All groups share one centre, and each spreads out both ways along 13 directions, with some noise.
Known rows, each followed by its group:
[ 17  19   6  21  31 -29   7 -13  -3  13  -6   3 -32  -2  -3   0  12   0
 -28  11] : A
[  7   9   1   7  -1  10  -3  -7   5  15   4 -12   7   8  18  14   6  -2
   3   8] : Y
[  2   3   2  -8  -2  -7  -1  -7  -2   2  -4   8  -4   2 -19  -4  -1  -7
  -7  15] : Y
[ -3  -9   6  -5  12   4   1  -4  -2  -2   5   8   7   6  -2   9   1 -21
   2  13] : T
[  1  10 -24  -3 -27  20   4 -24  17   4  -8 -31   0  13   9 -17 -11 -21
 -14   1] : T
[ 12  14  -8   4 -14 -12   3  -1   0  19  -7  25  -6  12  -7 -21  18 -23
 -17  37] : A
[  7  19   4 -12  10   5  10 -13  -2  27   0   0  -2   9  -7  29  11  -7
   3  14] : N
[ -4  -3   6  -5  13 -11  37  24  -4  53 -17 -13  10   2  17  15  14 -20
   1  27] : Y
[  8 -15   7  20  12 -24   5  -4 -12  10   8  20  -9   7 -11 -19  13 -25
 -13  16] : N
[  0  -4  -1 -15   8  13 -12   2  -4   6  31  18  24  -5   1   5   2 -14
   1  22] : T
[  1   3  -1 -13  -5 -10   3 -19 -12  22  -8  -4  -1  18  -7  13  -5   1
  25   4] : N
[ 11   7 -10 -20  -3  19  15  -1  20  -2   5 -10  20 -11   5  12  -8  10
   9   8] : Y
[ 15  34  -2  -3  35 -17  23  15  -6  32   3   3   5  12 -34  -4  -1   5
  17 -10] : A
[-18   7   2  -4 -15  -6  16 -12   7   6 -18  14  -2  16 -20  21 -12  -7
  -7   8] : Y
[  6 -10  17  -8   4 -18 -13  -6   0  -6   9  12   0  -4  -4  -2  -4  -5
 -19   7] : Y
[  9  16  -6  32  20 -21   6 -15   0  12 -20   4 -20  14 -12  -4   1  -1
  -1  21] : Y
[ 19  16 -22 -23 -23 -18  29 -33  15   9  -6  21   4  24 -13 -11 -22 -15
   2  10] : A
[ -6  19   9   2  -2   2   6  19   3  28   5  22  16  19 -27  -4  10 -29
 -15  10] : A
[  5 -20   1  -8 -16 -25  11  -6  -1   4 -15   1   3   8  10  -9  -5  -1
 -16  23] : T
[  0 -26  -6  -4 -30  -7   0 -40   2  -3  -4 -16  -3  -3  17  12  -2   5
 -18  28] : T
[  2   8 -16 -15 -15  18  -5  -2  -2   7   4   5   6  12 -18 -14   0 -19
   0  18] : Y
[  7   5   3  -1  15  -4   7 -10   3   3   3   5  -3  -7   9  21   5   9
   1  18] : A
[  3  32  12  -6  -3 -12   3  16   2  32 -11  -2   8  16  -1  10   9   4
   9   4] : Y
[ -3  15  12  -4  12   8   3   7   9  11   7  17  10  -2 -16  19   8 -14
  -5  18] : N
[-13  18   3   8   2  -1   4  30  -3  15 -12  18  11  17  14   8   6   1
   1   7] : N
[-18 -17  17  27  -6  -3 -14  -1  -8  17   5  22   6   6 -25  17  -1  -3
 -13  10] : A
[ 17   7  13  -2  -1 -12 -10  -3   4  11  10   8  12  -2   5   4   8   6
  -8  20] : T
[ -4  15  24  12   6 -22 -16   3   1   3   0  20  11  14  -7   6  -9   0
  11   3] : N
[ -8  -3   5   8   4 -12   1  -9 -14  13  -7   4  -7  12  -1  16   2  -1
  10   5] : N
[ -5   5   2  23  20   9   0  -1  11  10   1  17  -9  -7  -3  17  -6  -4
 -44  20] : Y
[-22  -6  22 -21 -13   0   2  -4   2  24  19 -18   9 -22  11  26  -2  -7
 -18 -13] : T
[  4   5  -6   1  -2   0   9  -9   9  -5 -10   7   7   9  -9  -2 -10  -8
   9  18] : Y
[ 11  33  -3  -1   2 -11   8 -12  11  16  29   4  21  17  14  -2 -14   4
  -1 -23] : T
[  6   4   2   8   5 -13  -7 -12   0  10  -4   6  -3  10  -5  -4  -9  -3
   0   8] : A
[ 12   4  -4  18   3  -9 -17 -29  -8  15  35   8  -1  -7   2   9   8  16
 -15  16] : T
[  6   8   5   1  11 -11   3  -1   2  15 -14   7 -16  -8 -10   2   2  -4
 -22  23] : A
[  9   5   9  21  13 -16  11 -19   9  -8   9  -8 -10 -11 -30  -5   4   1
 -19   3] : N
[ 1 -4  3  5 10  7 -1  1 -6  7 14 -7 14  4  5  9 13 -2 10  6] : A
[ 7  8  3  3 12  1  1 14  3 15 12  6  6 -9  8 10  1 13 -8 -1] : Y
[ -4  -8  19  29   9 -35   0  15  -8  15  -3  29  -6   1 -11 -11   3  -3
 -17   3] : N
[  0   9  -3   5   7  18   7   6  -5  22  12 -11   5   6 -23   1  16 -14
  -2  -2] : A
[-24   6   2 -13  -2  22  19  13   7  11 -27  -4  -3  11 -19  14  -4 -37
   3   2] : T
[  7   9   5  -5   2 -15  -2  -4   7   8  -4   2   0   3   5   0 -10  -3
 -21   9] : Y
[-11  18  11  -4   9  -5   9   9  10  12  -8  15   8   8  -2  17 -12  -8
 -11  -3] : T
[ 23   3  -1  20  23  19 -22  -3   7 -15  -5  -3   2   4  17  14   2  20
  21  22] : T
[  2  -7  10  -9  37   7   1  11   6  -2   3 -22  -4 -26   6  20   2  -1
 -28  17] : A
[  4  16  16 -15   8 -21 -20  -9  -3   5  -9   0   2  22  12   5 -10 -12
   2  14] : Y
[ 16   7 -16  -8   5 -11   6 -19   8  -5   0  -6   9  27  40  -4 -18  -7
 -10   5] : N
[ -2  12   4   7   3  -3  -3  -1   3  11 -13  -2 -10  10  -1   8   5 -12
 -26  21] : N
[ -3  -3   3  24  -6  -3 -12  -1   0   1  -5   2  -6  11   3 -11   7 -15
 -27  17] : N
[-16  11   1   2  -6  -6   4 -15   1 -10 -18 -24  -1  19   4  19  -5   2
   9   5] : N
[-18   0   8   9  -1  12  -9   9  -9  14   4   2  13  23  -4   7  11 -30
   0   5] : A
[ 10  15  -1  20   7   2   6 -11  17  14   6  10   9  17   4   0   1 -26
 -18  21] : Y
[ -8 -12   8  10   3 -11  -5 -12  -4   1   4  -2   9  14  12  16  -9   5
   9  -5] : A
[ 14  24  -3   1  25  23 -11  -3   7   5  13   3   0 -22 -30  16  -1  12
  10  20] : N
[ 14  -1 -25  15   8   1  25   6   2   3 -17   8  -8  10 -10 -18   0   8
  -9   5] : T
[  2  10  18  12   6  -7  -8 -12  11  -3  10   2   8   9   6  15   2  -7
 -14   8] : N
[ 22  24  13  -4  -8   1   5   3  29  10  -8   8  12   2  -8   7   1  -4
 -24  21] : T
[ -2   6 -10   9  12  18  22  23  -8  20  13   9  12   5 -13   3  20   4
  21 -19] : T
[-10 -24   1   7 -15   9 -32 -14   1 -12 -18  -8  -8  -3  27   9 -17   1
  -8  23] : A

New rows. What belongs after each?
[ -6  -9  12  18  33  -6 -16   0 -11   6   4  38  -8  -6  -4  21  -7  -1
   1  19] : N
[-17   2   9   1   9  -4 -16  -9  -3   7  14   2   5   1  14  18 -11  -6
  -3  -2] : T
[ -3   5  11 -12  -2  18   1  12   9  18  -3   3   6   6  19  23  21 -31
 -38  37] : N
[ 13  26  14   5  -7  -5  -9  -8  22   0  -3  11   8  10 -11   4  -3  -8
 -11  15] : Y
[  2   3 -16   1   8  -1  13   7  -1   5 -19   7  -3   4  -3   0 -10  15
   3  16] : T
[ 24  31  -1  14  13  -4 -17  -5   5   8  -3 -22  -3   6  17 -10  -2  13
  11  -1] : T
[ 17   0  24   4 -11  -1 -40  -4   7 -13   0  -5   7  -2   3  -6  10  -6
   8  25] : Y
[ 10   5  -4   4 -10 -10  25 -24   2  17  12  12  -1   4 -11   8  18  -2
  -9   9] : A
[-18  10  -2  -6  13  -4   9 -11  -7  26  36   7  -1  -6 -16  -1  -8 -28
 -25 -17] : T
[ 12   1  -8  21   9  15 -10   6  -4  17  19  19   0 -18 -13  -4   7  16
   8   3] : N
[-13  15   7  10  32 -11  -7   6  -7  14 -19   7 -21   7 -13   4 -12 -21
 -13   8] : T
[  0  24  -3   4  14  14  28   3  15  19  -5  11   5 -11 -24  29   1  13
   7  11] : Y
[ 17  -3   4  10  12   8   0   5   8   4   3  -4  -7 -33 -11   4  11  19
 -12  14] : Y
[ -6  -1  -1  13  17 -22 -12   5 -25  19  -5  10  -7  23  12  -5   1  -9
   3  10] : Y
[-22  10  -7 -15  -8  16 -12  20   3   1 -27  26  10   9  13  17 -19  -1
  10  35] : A
[  0  10  14   6  14 -18  23   1  -6  24  12  -9   7  25  -8   3  17 -22
  -8 -20] : A
[-11   0 -15  -1  23   4   8   7 -12  14  14  21  -1   0   2  12 -12   5
 -12  -2] : Y
[  9   5 -18  30 -15  -1  -9  -8   4   6   4   1  -2   8  -1 -27  -5   9
 -15  -6] : N
[-10  14   6   1   5 -11  -2  -5  -4  17 -13  -5  -9   9  -1   7  -6 -13
   2   5] : T
[  0   3  12  35 -18  -2 -35  12   3  20   3  14  16  24 -14 -20 -10  -6
 -16  -8] : A
[ -9  33  -4 -17  -8   7 -10 -42  10  20  10 -16  -5  -2  -3  28 -20  -8
  -5  11] : T
[ 14  -7   4  13   5 -21 -12 -26  -4   1   1   5  -9  -1   8   7  -2  11
 -18  28] : T
[ 11   3   9   3  -1  15 -18 -18   8  -1   7 -29   2  -4  16  16  -5   9
   9 -13] : A
[  4   5  13  18 -12 -10   5  -9  11   6  -6   4   4   7  -2   9   4  -4
  -5   7] : Y
[  0  -4 -10  -1 -17   3  14  -3   6   3   3   6  10   4  -4  -6  -3  -2
  -9   0] : Y
[ -9  -4   5  -8  25  18  15   0   3   3  14 -30   8  -6   1  29  -1  -1
  -3 -19] : A
[ -4  19   4   6  -4  12  -7   0 -12  34   8  -7  -2   8  -6  14  23   0
  -4   0] : Y
[ 20  17 -13  14   3  20   2 -10  26 -19 -10  -4   1 -20 -17   4  -8  23
  14  20] : Y
[ 15  17   4  -7   3  -1 -11  -3  -5  17  -3  -6 -11  -3 -23  -3  14  -4
  -3  19] : Y
[  8  34  -6  -6  21   3  13  -3  15   2  -9 -13  -3  -2 -14  15  -6  13
  -4   9] : N
[ -1   4  -2  -1  18 -14  12 -14  -4   1 -12  -4 -10  14   6  13  -1  -8
  -3  16] : N
[ 18  18   6  18  12  -9   9 -15  17   4 -11 -14  -2  -2   4  14   1  13
  12  13] : Y
[  7   7  -2  10   6   9 -15 -13   3   5  17  20  10  19  25  12  -6  -6
  -5   2] : N
[ 18   7 -12  -1 -12 -22   8  -3   9   8   4   4  22  29   0 -36 -20 -13
  -7  -6] : A
[ -1  10  -9   5   3  18 -19 -11  -5   5   9   6   4  11  -2   6   1 -14
   9  25] : T
[ -9 -21 -26  13 -15  -8   8 -14 -11  -5  -1   2   9  23  23 -11  -8   1
  11   7] : A
[ -5   5   7  -7  -3 -25  17 -11  -8  20  -1  20   4  14 -11  13  -3  -6
  -4  10] : T
[ -4   6   6  -1   8  -6 -24  -8 -11   3  -5  10  -9  16  -2   6  -4 -16
 -12  19] : Y
[ 11  10  -6   1   5  -1   4 -11  13   1   7  17  10   3   5   6 -10   6
  -6  17] : A
[ 18  12  -5  -3   4 -12   7  -4   8  12  15  17  10  -6  -5  -7  -5   9
 -28  15] : T
[-17   0  19  15  -8  -6  -8   9   1  14  -5  16   2   3 -10  18   3   0
 -11   8] : N
[  8  30  28  -5   0  -3  -1  -9  20  10  22  18  21  16 -17  21  10 -28
 -11  10] : N
[ -4  15 -13   3  -6  11 -10  -7  -6  10   4  -1  -4  12   2  10  -1   8
  -4  -6] : Y
[  7   6  -6  22  18  -3  25   0   4  25   3  -3  -9 -11   3  13   5  13
 -26  -2] : Y
[ -3  22  19 -16  -4 -27 -11  -5   8  20  -2   3   4 -11  15  24 -20  18
 -14  18] : T
[-17   0  24 -13  17 -16 -16  27 -16  17   3  32  -1  -3  -5  15  -1   2
 -15   5] : Y
[ 16  23  26  12  17 -16 -16  10  -4  21 -11  15   0  -1  -6  28  16  29
  18  32] : T
[ 15  10  -9  16 -14   9 -22 -25 -11  38   5   6 -13  16  -5   1   8  -1
  -8   7] : N
[ 10   8  12  21  20  -3  -7   5   2   3 -10  -4 -10   3   7   8   4   9
  -3   2] : T
[-25   2  16  30   6  13 -12  15 -10  18  21  19  19  22 -14  15  19 -25
 -13   4] : A
[  0  15  -1  11   1   4   1  -3   3   3   8   3  11  17  -3   0   9 -11
   9   6] : N
[  3 -10   0  -2   6  -6   0  -6  -9  14   9  -2  -4  -3   0  -1   8 -11
 -18  10] : Y
[22 13 -4  0  8 12 -5  3 -1 19 14  1  9 -4  7  1  8 13 16  2] : N
[ -2   9  17 -26 -12 -19   5   5   1  13  -5   1   3   3  -4  11  -7  10
 -10  -9] : Y
[ -7   2   3 -17 -10  25   3  -4  11   9 -11 -16  -7 -19  -1  28   4  -1
 -15   8] : A
[  1   5 -15   3   8   5   9  14   3  -1  -1   9   8  10   7 -13 -11  -2
  -5  -2] : T
[ -5  23 -16  10  14   0  19  -7  -7  23  -5   7  -3  20 -10  13   0   4
  12   2] : Y
[ -7   7 -26  17  19  19  27  14   6  17   6  24   0 -13 -12   8  -8  10
 -26   8] : Y
[  4  14 -23  -5  27  13  25   1  -3  27   7   4   1  -4  -9  11  -1  -3
  -1  11] : Y
